The same things were measured in two ways. Each way mixes the same 9 hidden numbers, adds some noise and spreads widely along 6 directions of its own, which tell nothing about the thing.
Some things both ways: the first way, then the second way.
[-2.12  1.28 -1.22 -1.31  3.52 -2.59  2.05 -1.53 -0.24 -0.19 -0.54  0.09
  0.73  0.98 -3.06 -3.37  1.59 -0.76 -1.53 -1.74  1.26 -1.86  0.29]
[-0.29  0.42 -1.40  0.26 -0.43 -0.84 -0.26  3.92  1.71 -0.73 -1.35  0.13
 -0.25  1.39 -1.59  1.50  3.44  0.73]

[ 1.28 -0.08 -0.39 -2.06  1.05  0.59  1.91 -1.94 -0.21 -0.54 -0.31  1.17
  0.13  0.83 -1.77 -0.97  1.27  1.71 -0.24 -1.18  0.30 -1.07 -0.84]
[ 0.80 -1.08 -2.31 -0.18  0.47  0.16 -1.58  1.32 -1.04 -0.34 -0.29 -1.98
  0.33  0.45 -0.21 -0.72  0.03  0.41]

[ 1.18  1.17  1.55 -0.33  0.53 -0.50  0.57  2.19  1.19 -3.12 -1.87  0.70
 -0.96 -0.99  0.22 -1.53  0.29  0.41 -0.24 -2.57 -0.20 -1.02  0.50]
[-0.48  0.21 -1.39  2.51  0.56  0.05 -2.09  1.10  0.59  1.62  1.08 -2.03
  1.20 -3.46  1.85 -1.17 -0.66  0.61]

[ 2.07 -0.10  0.09  1.35 -0.54  2.72  1.75  1.03  0.50 -0.05  1.59  0.66
 -0.01 -0.06  0.96 -0.09  1.71  2.83  0.60  1.69  0.26  1.23  1.73]
[-0.50  0.96  0.49  0.21 -0.27 -1.26  0.25 -2.40  0.65  0.26 -0.55  0.71
 -1.53  0.51  0.21  0.06 -0.37 -0.08]

[ 0.12 -2.01  1.40  0.54 -1.07  0.67  0.75  1.59  0.14 -0.81 -0.12  0.08
 -0.76  0.56  1.04 -0.21  0.45  1.93 -0.80 -1.52  0.42  0.59  0.38]
[-0.50  0.69  1.21  1.44  3.29  1.25 -3.00 -0.50  0.70  0.82  0.28 -0.18
 -0.84 -3.84 -0.19  1.90 -1.24  1.01]

[ 0.59  0.79 -0.10  0.12  0.73 -2.14  1.80  1.23  1.43  0.24  0.01  0.95
 -2.54 -1.13  1.42 -3.26  2.63  1.54  1.50 -1.39  0.74 -0.40  2.30]
[-0.39 -1.09 -0.67 -0.46 -0.67 -1.64  0.12  2.62  0.99 -2.19 -0.44  0.14
  0.11  0.84 -1.90  0.44  1.99  1.08]

[ 0.69 -2.05 -0.89 -0.23  0.80 -1.87 -2.84  0.29  1.25 -0.89 -0.95  1.71
  3.82  3.63 -1.18  1.46 -0.14 -1.40  0.30  1.64 -0.51 -2.15  0.18]
[-2.05  0.62  0.34  4.33 -0.02 -1.99  2.26 -2.81  3.13  1.50 -1.49  1.77
 -1.13 -0.31 -0.71  1.45 -0.06  0.15]

[-0.02 -0.94  0.49  0.56 -0.08 -1.40  0.17  0.26 -0.22 -1.82 -0.89 -1.02
 -1.85  0.55  0.95 -0.30 -0.49  0.76 -0.62 -3.22 -0.75 -1.04  0.58]
[ 0.19  0.59 -0.76  0.62 -0.70 -0.37 -4.09 -2.53 -0.18 -1.30 -0.49 -0.95
 -1.57 -2.61 -3.31 -2.93 -0.49  0.05]

[-1.46  1.69 -0.24  0.62  2.16 -1.21 -0.09 -0.39  0.02 -0.74 -0.49 -0.18
  2.25  1.46 -1.83 -1.66 -0.77 -3.04 -1.31  0.35  0.35 -1.33 -0.98]
[ 0.37  0.24 -2.14  0.05 -1.68 -1.45  0.40 -0.31 -0.67  0.32 -0.58 -1.89
 -0.65  2.03  0.59 -1.84  0.43 -0.22]

[ 0.27 -0.36 -0.27  1.15 -0.99  2.26 -0.94 -0.80 -1.64  0.96  1.32 -0.57
  2.00  1.68  0.84  2.65 -1.68 -1.83  0.06  1.49 -1.08  0.79 -1.81]
[ 0.89 -0.52 -1.24 -0.81 -0.97 -1.08  1.62 -0.39  0.58  0.42 -0.18 -0.68
  0.28  1.86  0.39  0.21  0.77 -0.23]

[-1.53  1.15  1.21  0.04 -0.22 -0.79 -1.56  0.13  0.77 -0.36 -1.53  0.04
  0.50 -1.46 -0.26 -0.67 -2.35 -3.08 -0.08  0.85  0.89 -0.55 -0.75]
[ 0.32 -0.66  1.16 -2.19  0.63 -1.23  0.50 -0.44 -0.48 -2.48 -1.23  0.53
  0.83  3.65 -1.18 -0.92 -2.55  0.32]

[-1.61 -1.07 -1.07 -0.69 -1.11  0.23  0.50 -2.03 -2.91  2.53  1.78 -1.94
 -0.71  1.38  1.60  1.58 -1.48  0.31  1.06 -2.59 -2.32  1.15 -2.33]
[-0.12 -0.06  0.67 -0.82  0.31 -1.91 -1.79 -0.74  0.11 -0.43  0.00 -0.47
 -0.44 -0.82 -1.41 -2.94 -1.05 -0.38]

[ 0.76  0.40 -0.45  0.15 -0.37 -0.03 -0.50 -0.23  0.40 -0.17 -0.22 -0.24
  0.39  0.34 -0.19  0.06 -0.48 -0.64  0.04  0.72 -0.20  0.38 -1.05]
[-0.16 -0.02  1.23  2.12  0.74 -0.72 -0.74 -0.36  0.13  0.96  0.39 -1.06
 -0.20 -1.43  0.01  0.16 -1.45  0.61]

[ 0.58  1.99  0.48  0.16  0.77 -0.76  0.76  1.55  0.88 -1.82 -0.39 -0.47
 -1.70 -1.00  0.08 -2.75  1.02 -0.02 -1.06 -0.43 -0.32 -0.54  0.49]
[-1.66  1.74  1.79  2.37  0.32 -0.79 -1.17  0.91  1.76 -0.67 -0.24  0.50
  0.63 -2.37 -0.07  1.68 -0.97  2.44]

[ 1.21  0.38  0.46 -0.76 -1.12  2.15  0.99  0.35  0.22  0.23  1.07 -0.20
 -0.85 -0.40  0.61 -0.80  0.09  4.12  0.99 -0.87 -2.51  1.33 -0.82]
[-0.58  0.61  2.28  1.54  0.40 -0.39  1.26  0.40  0.26  1.36  0.76  1.86
  1.35  2.16  3.26  0.68 -2.51 -0.50]

[ 2.19 -1.07 -0.86  0.13 -0.89  1.83  1.03 -1.16 -0.81  0.79  1.92  0.85
 -0.30  2.17  1.22  0.23  1.54  2.71  0.91  0.03 -1.72 -0.12  0.03]
[-0.48  1.18  4.81  2.39  2.07 -0.07  1.37 -0.61  1.03  3.38 -1.72  3.12
 -0.58  0.03 -2.72  3.89 -2.90 -0.77]

[-0.87  1.37  0.40 -0.67 -1.81  1.61 -1.34 -0.24 -0.91  0.99  0.16 -0.21
 -1.09 -1.51  0.76 -0.26 -1.03  1.51 -0.12 -2.52 -3.29  1.47 -1.35]
[-0.25  0.02  2.23 -1.70 -1.33 -1.48  0.00  2.89  1.57 -2.93 -1.24  1.42
  1.10  3.41 -2.05  0.66  0.69  1.62]

[ 1.03 -1.00 -0.99  1.07  0.27 -0.02  0.93  0.85  0.85  1.29  1.09  0.22
 -0.73 -0.02  0.13 -0.49  3.09  2.88 -0.55  0.37  0.92  1.48  2.25]
[ 0.85 -0.83  0.70 -0.50  0.29  0.67 -2.03  1.46  0.61 -0.25  0.79 -0.62
 -1.37 -1.53 -2.01  1.94  2.30  0.83]

[ 1.44 -1.47 -0.29  0.93 -1.90  1.25 -2.36  0.91  1.07 -1.08 -0.71 -0.03
  1.36  0.14  0.05  2.56 -1.10  1.07  0.01  1.69 -0.50  1.04  0.67]
[ 2.28 -1.88  1.06 -1.04  0.53 -0.19  1.72  1.55  1.48 -0.24  0.12  1.11
  2.30  5.63  0.37  2.21  0.18 -0.95]

[ 0.03 -1.86  0.39 -1.15 -0.81  0.90 -0.79 -0.71 -1.26 -0.02 -0.11 -0.12
  1.20  1.45  0.60  2.90 -1.94  0.06  1.02 -1.32 -1.46 -0.29 -1.71]
[-0.31  0.25  1.32  2.46  1.96 -0.32 -0.25 -1.75  2.96  1.30 -0.40  1.54
 -0.59 -2.37 -2.70  1.35 -0.04 -0.82]

[-0.42  1.33  0.35  0.34 -1.61  2.09 -0.17 -0.04 -1.00  1.55  1.50 -0.37
 -1.20 -1.41  2.09 -0.01 -0.71  1.05  1.32 -0.31 -2.30  1.26  0.03]
[ 0.74  0.45  1.66 -0.60 -1.21 -0.87  0.09 -0.05 -0.20  1.67  1.03 -0.11
 -1.53 -0.72 -1.46  0.26  1.29 -0.86]

[ 2.75  1.02 -0.13 -0.42  0.28  0.73  2.59  0.44  1.07 -0.07  1.58  0.78
 -2.58 -0.94  0.96 -2.78  3.46  2.11  0.79  2.41  0.75 -0.30  1.58]
[-0.71  0.35  0.20  0.60  0.60  0.15 -0.03  2.73  0.01 -1.78  1.06 -0.87
  1.07 -3.11  1.29  3.17 -0.10  2.98]

[ 1.59  1.01 -1.28  0.64  0.39  2.24  1.93 -0.10  0.21  1.98  1.36 -0.06
  0.75 -0.34 -1.07 -0.13  1.84  3.01 -0.22 -0.20 -0.24  3.40 -1.05]
[ 0.54 -0.96  0.07  0.36 -0.44 -0.25 -2.67  1.28 -0.82  0.72  1.25 -2.80
 -0.18 -0.33  0.98 -1.93  0.11  0.54]

[-0.64  1.24  1.04  0.21  0.39 -0.02 -1.61 -0.70 -0.37 -0.40 -1.92 -0.51
  0.58 -0.55 -1.30  0.66 -2.04 -2.11 -1.91 -2.79 -0.69  0.35 -2.82]
[-0.56 -0.06 -1.38  1.39 -1.69  0.42 -0.79  3.24  2.54 -1.99 -0.74  0.79
  0.73  0.20 -1.55  1.61  3.23  1.89]

[-1.47  4.17  1.09 -0.39  1.55 -0.93  0.89 -0.46  1.65 -0.56 -1.76 -0.42
 -0.31 -3.37 -2.20 -3.82 -1.54 -2.24 -0.37  0.34  1.75  0.04 -1.19]
[-0.95  0.93  1.70  1.42 -0.12 -0.96 -0.49  0.49  0.80 -1.83 -0.27  0.67
 -0.81  0.35 -1.44  0.33 -0.11  1.18]

Other things, the second way, with their names:
k81: [ 0.47 -0.23 -1.02  1.34  1.20  1.16 -0.90  2.56 -0.75 -0.42  0.94 -0.65
  0.96 -0.40  1.25  1.50 -0.43  0.67]
k835: [-1.32  0.42  0.23  0.41  0.22  1.14  0.26  3.12  0.57 -1.12  0.62  1.77
  1.05 -0.39  1.97  2.23  0.29  1.63]
k118: [ 1.07 -0.37  3.58 -1.12  0.20  1.38 -0.10  2.40  0.36  2.33  0.54  2.67
  0.95  1.09 -1.82  1.75 -0.32 -1.46]
k950: [-0.75  1.47  1.56  0.22 -0.24 -0.81 -0.33 -2.02 -0.90  0.36  1.52 -0.47
 -0.89 -2.06  1.76 -1.39 -2.25  0.29]
k527: [-0.24 -0.77 -0.19  0.60  1.66 -0.92 -2.57 -2.00  0.48 -1.40 -1.79 -1.32
 -0.70  0.05 -2.37 -1.57 -1.83  0.99]
k800: [ 0.49 -0.91 -2.12  1.46 -2.01 -1.03  1.19 -0.08  1.26 -0.19 -0.80  1.12
 -2.04  1.50 -2.13  2.19  3.84 -0.67]
k11: [-0.53 -0.04  0.01  1.20  0.05 -0.61 -0.99  1.73  1.55  0.03  1.46 -0.41
  0.06 -2.75  0.67  0.72  1.61  0.85]
k815: [ 0.37 -2.11  0.76  2.01  1.01 -1.07  1.54 -1.89  0.56  4.14 -0.73  0.75
 -1.54  1.62 -0.43  1.77 -0.14 -2.03]
k992: [-0.14  0.38  1.66  0.46  1.30  0.59  0.79  0.23  1.73  0.98  1.08  1.27
  0.31  0.39  2.77  3.13  0.58  0.20]
k492: [-0.60  1.24  1.12 -0.27  0.01 -0.23 -0.44  0.03  0.89 -0.75 -0.92  2.32
 -0.49  2.04 -0.42  0.40 -0.03 -0.36]
k151: [ 1.14 -0.75  2.12  1.28  1.92  0.62  0.05 -0.22  1.47  1.67  0.99  1.12
 -1.12  0.24 -0.53  4.20  1.09 -0.92]
k137: [ 0.60 -1.34  1.96  1.11  1.57 -0.03  1.99  0.17  0.95  0.57 -0.85  2.53
  0.86  3.95 -1.35  1.80 -1.51 -1.21]
k41: [-1.44  0.05 -0.49 -1.51  0.46 -2.45  0.44  0.73  2.86 -3.32 -2.33  0.65
  1.99  2.64  1.03  0.64 -0.41  2.72]
k200: [-0.69  1.37  1.72  3.47  0.80 -0.39  0.65  1.69  0.93  5.60  1.48  0.84
  0.13 -2.72  2.28  1.85  0.14 -1.33]
k473: [-0.92  0.01 -1.50 -1.04 -0.08  0.65  1.59  4.91 -0.48 -0.87  1.41 -0.79
  1.84 -1.09  2.31  1.15  0.87  1.86]
k773: [-1.46  0.99 -1.48 -0.34 -0.19 -0.24 -0.92  1.77  0.08 -1.22 -0.82  0.14
  1.03 -0.97  0.14 -1.07 -0.73  1.40]
k983: [-1.07  0.34 -1.32  1.30 -1.28 -0.56  0.83  1.72  1.37  1.75  0.26 -0.03
 -1.20 -1.82  0.59  1.51  3.30  0.31]
k929: [ 1.63 -0.82 -0.20 -0.87  1.01  0.84 -1.63  1.45  0.02 -0.47 -0.24 -0.32
 -0.20 -0.48 -2.94  1.16  0.97 -0.02]
k318: [-0.27  0.03  1.87 -0.72  0.19  0.32  0.31  0.64  0.03 -2.58 -0.77  0.15
  0.30 -0.32 -2.82  1.76 -1.44  2.47]
k557: [ 1.61 -2.56  1.35  0.15  1.80 -1.22 -0.80 -1.15  0.66  0.93  1.15 -0.88
 -0.50  0.11 -1.20 -0.08  0.02 -1.23]
k609: [-1.18 -0.31 -0.46  1.04 -2.32 -1.96  2.61 -0.39  0.78  2.62 -0.23  0.85
 -0.88  1.86  2.68  0.89  1.26 -0.40]
k952: [-0.94 -1.95 -0.39  1.58  0.26 -0.89  1.05  1.89  1.90 -0.67  1.51  0.24
  0.55 -0.89  3.15  3.97  1.98  1.99]
k575: [ 0.16  1.76  3.33  1.87 -0.03  0.07 -1.26 -0.98  1.47  0.56 -0.22  1.29
 -1.72 -0.74 -2.73  1.77  0.20  0.10]
k268: [ 0.05 -1.31 -4.02  0.18 -1.71 -1.31 -0.96 -2.38 -2.11 -0.48  1.82 -2.59
 -1.88 -0.90  2.48 -4.12  0.68 -0.89]
k862: [ 1.41 -0.73  5.43 -0.96  1.48 -1.07  1.10 -1.97  0.64  0.35 -1.86  2.39
 -0.42  4.04 -5.31  1.71 -2.77 -1.06]
k586: [ 0.57 -0.77 -0.86  0.09  0.24  0.52 -3.36  0.13 -0.10 -0.41  0.32 -1.05
 -0.72 -2.87 -1.56  0.04  0.47  0.71]
k31: [-0.05  0.25  0.84 -0.15 -1.71 -0.91 -0.54  1.61  0.98  1.25  1.67 -1.57
 -0.05 -3.05 -0.10 -0.53  1.79  0.62]
k649: [ 0.02  0.39 -0.24 -0.31 -0.24 -0.86  1.64 -2.09  2.01 -1.55 -1.61  2.63
 -1.57  2.41 -2.12  1.99  1.53 -0.58]
k745: [-1.60  0.90  0.13 -1.42 -0.44 -1.60 -1.96 -4.10  0.11 -2.10 -0.27  1.13
 -3.07 -0.18  0.79 -2.42 -0.12  0.02]
k675: [-0.23 -1.14 -0.67 -0.36 -0.04  0.03 -0.55  1.82  0.61 -0.46  0.54  1.04
  0.41  0.28  0.59  0.49  1.13  0.09]
k599: [ 0.52 -0.86 -0.17  0.23 -0.30 -0.31  0.62 -0.18 -2.14  3.85  1.86 -1.06
 -0.92  0.33  3.63 -0.22 -0.68 -1.52]
k388: [ 0.60 -0.18 -1.72 -3.96 -0.17 -0.05 -2.10  2.69 -1.32 -3.09  0.19 -2.87
 -0.26 -2.17 -2.64 -1.63  1.27  1.88]
k641: [-0.51  1.85 -0.21  1.10  0.42 -1.04 -0.25 -0.96  2.26  0.60 -0.12  0.70
 -1.59 -0.47  0.96  1.55  2.13 -0.19]
k378: [-0.99  0.23 -0.80  1.35  1.26 -0.26 -1.70  1.90 -0.60 -0.56  0.54 -1.02
  0.92 -1.51  1.79 -0.56 -1.47  1.35]
k90: [ 0.54  0.17  4.31 -0.54  2.56  0.71  1.89  2.35  3.24 -1.22 -2.86  4.55
  2.44  5.51 -3.90  4.59 -1.28  0.21]

Some of these things the first way, each followed by its name:
[ 0.58  0.86  0.65 -1.45  0.69 -0.25 -2.31  0.51  1.69 -0.89 -2.04  2.13
 -0.46 -2.95 -1.37  0.06  1.29  1.84 -0.31 -0.60 -0.54 -1.26  3.08] => k118
[ 0.90  0.66 -0.54 -3.15 -0.18  2.82  2.77 -2.60 -1.70  2.57  1.67  0.31
 -0.02  0.35 -1.08 -0.41  0.72  2.49  0.84 -1.29 -1.48  1.89 -4.18] => k815
[-1.58  3.00  1.13 -0.41  2.27  0.01  2.26 -0.61  0.59 -0.83 -1.06 -0.89
 -0.61 -2.94 -2.50 -2.98 -0.52 -0.70 -1.55 -0.43  2.13 -0.07 -0.23] => k492
[-1.08  0.87  1.82  0.30 -1.09  1.85  1.25  1.47 -0.02 -2.59 -0.54 -0.60
 -0.69 -1.57  0.56 -1.41 -1.54  0.89 -0.50 -0.81  0.28  0.20  0.90] => k641
[ 2.12  0.23  1.73  0.40 -2.11  2.39 -2.78  0.95  1.40 -0.04 -0.60  3.04
  0.63 -1.01  1.25  0.95 -0.14  0.37  0.99  1.99 -1.16 -0.31  0.80] => k318
[-1.00  0.75 -1.11 -1.38  1.88 -1.96 -1.18 -1.31  0.58  0.35 -1.33 -0.31
  1.33 -1.20 -2.75  0.47 -0.37 -2.64 -0.70  1.85  1.80 -0.71 -0.16] => k11
[ 1.60  0.53 -1.21 -0.73  0.65  1.60  3.09 -2.90 -0.80  1.54  1.14 -0.42
 -0.13  0.26 -1.08  0.00  0.66  0.84  0.53  0.34  1.23  1.19 -2.32] => k378
[-0.68 -1.61 -1.60  1.60  1.03 -0.35  0.91  0.49 -1.82  1.53  2.45 -2.05
  1.55  3.56  0.25  1.10  1.31 -1.49 -1.92  0.95  0.24  1.35 -1.22] => k41
[ 1.26 -0.54 -0.21  0.43 -2.11  2.37 -0.98 -0.68  0.22  1.03  0.30  1.22
  0.52 -0.52  0.60  1.49 -0.24  1.23  0.82  1.42 -0.13  1.20  0.33] => k599
[-0.53  0.26 -0.32  0.00  0.49 -0.53 -1.11  0.83  0.00  0.99  0.74  0.55
  0.92  1.28 -0.10 -0.96  1.15  0.06 -0.66 -0.21 -1.75  0.05 -0.10] => k609
[ 0.81 -1.50  0.09  1.06 -2.08 -1.31 -1.33  2.50  1.40  0.74 -0.02 -0.59
 -1.72 -0.52  2.07 -0.16  0.71  0.26  0.14  1.03  0.45  1.84  0.29] => k952
[ 2.34  0.91  0.85 -1.86 -0.15  3.51  2.48 -1.71 -1.14  0.13  0.64  1.92
 -1.24 -0.76  0.30 -0.07  1.45  3.08  1.03 -2.08 -1.21 -0.35 -0.41] => k773
[-1.67 -0.25  0.89 -0.47 -0.31 -1.29 -2.81  1.41  0.76 -0.52 -0.25  0.11
  0.55  0.03  0.60 -0.71 -1.17 -0.74  0.37  1.24 -1.75 -1.61  1.21] => k950
[-2.57 -0.58  0.07 -0.88  0.92 -1.09 -1.63 -0.98  0.78  0.23 -1.41 -0.31
  1.41 -1.78 -2.88  0.42 -1.18 -1.51 -1.59  2.47  2.64 -0.47  1.29] => k745
[-0.90 -0.91  0.52 -1.42  0.60 -2.41 -0.15  0.58  0.51  0.24 -0.92  0.01
 -1.84 -0.62  0.05 -1.32  1.05  1.62 -0.22 -2.82 -0.29 -0.58  0.67] => k675
[-0.37 -3.10 -1.37  1.25 -2.51 -0.39 -1.44  0.24 -0.78  2.77  1.22 -1.78
  0.70  1.59  2.17  3.36 -1.39  0.15  1.45  0.15 -0.61  3.08 -1.44] => k557
[-0.28  0.11  2.26  1.53 -1.24  0.81 -1.00  1.71  0.09  1.74  0.50  1.86
  0.05  0.16  3.06 -0.06 -0.44 -0.63  1.68 -1.13 -1.26  0.31  0.04] => k473
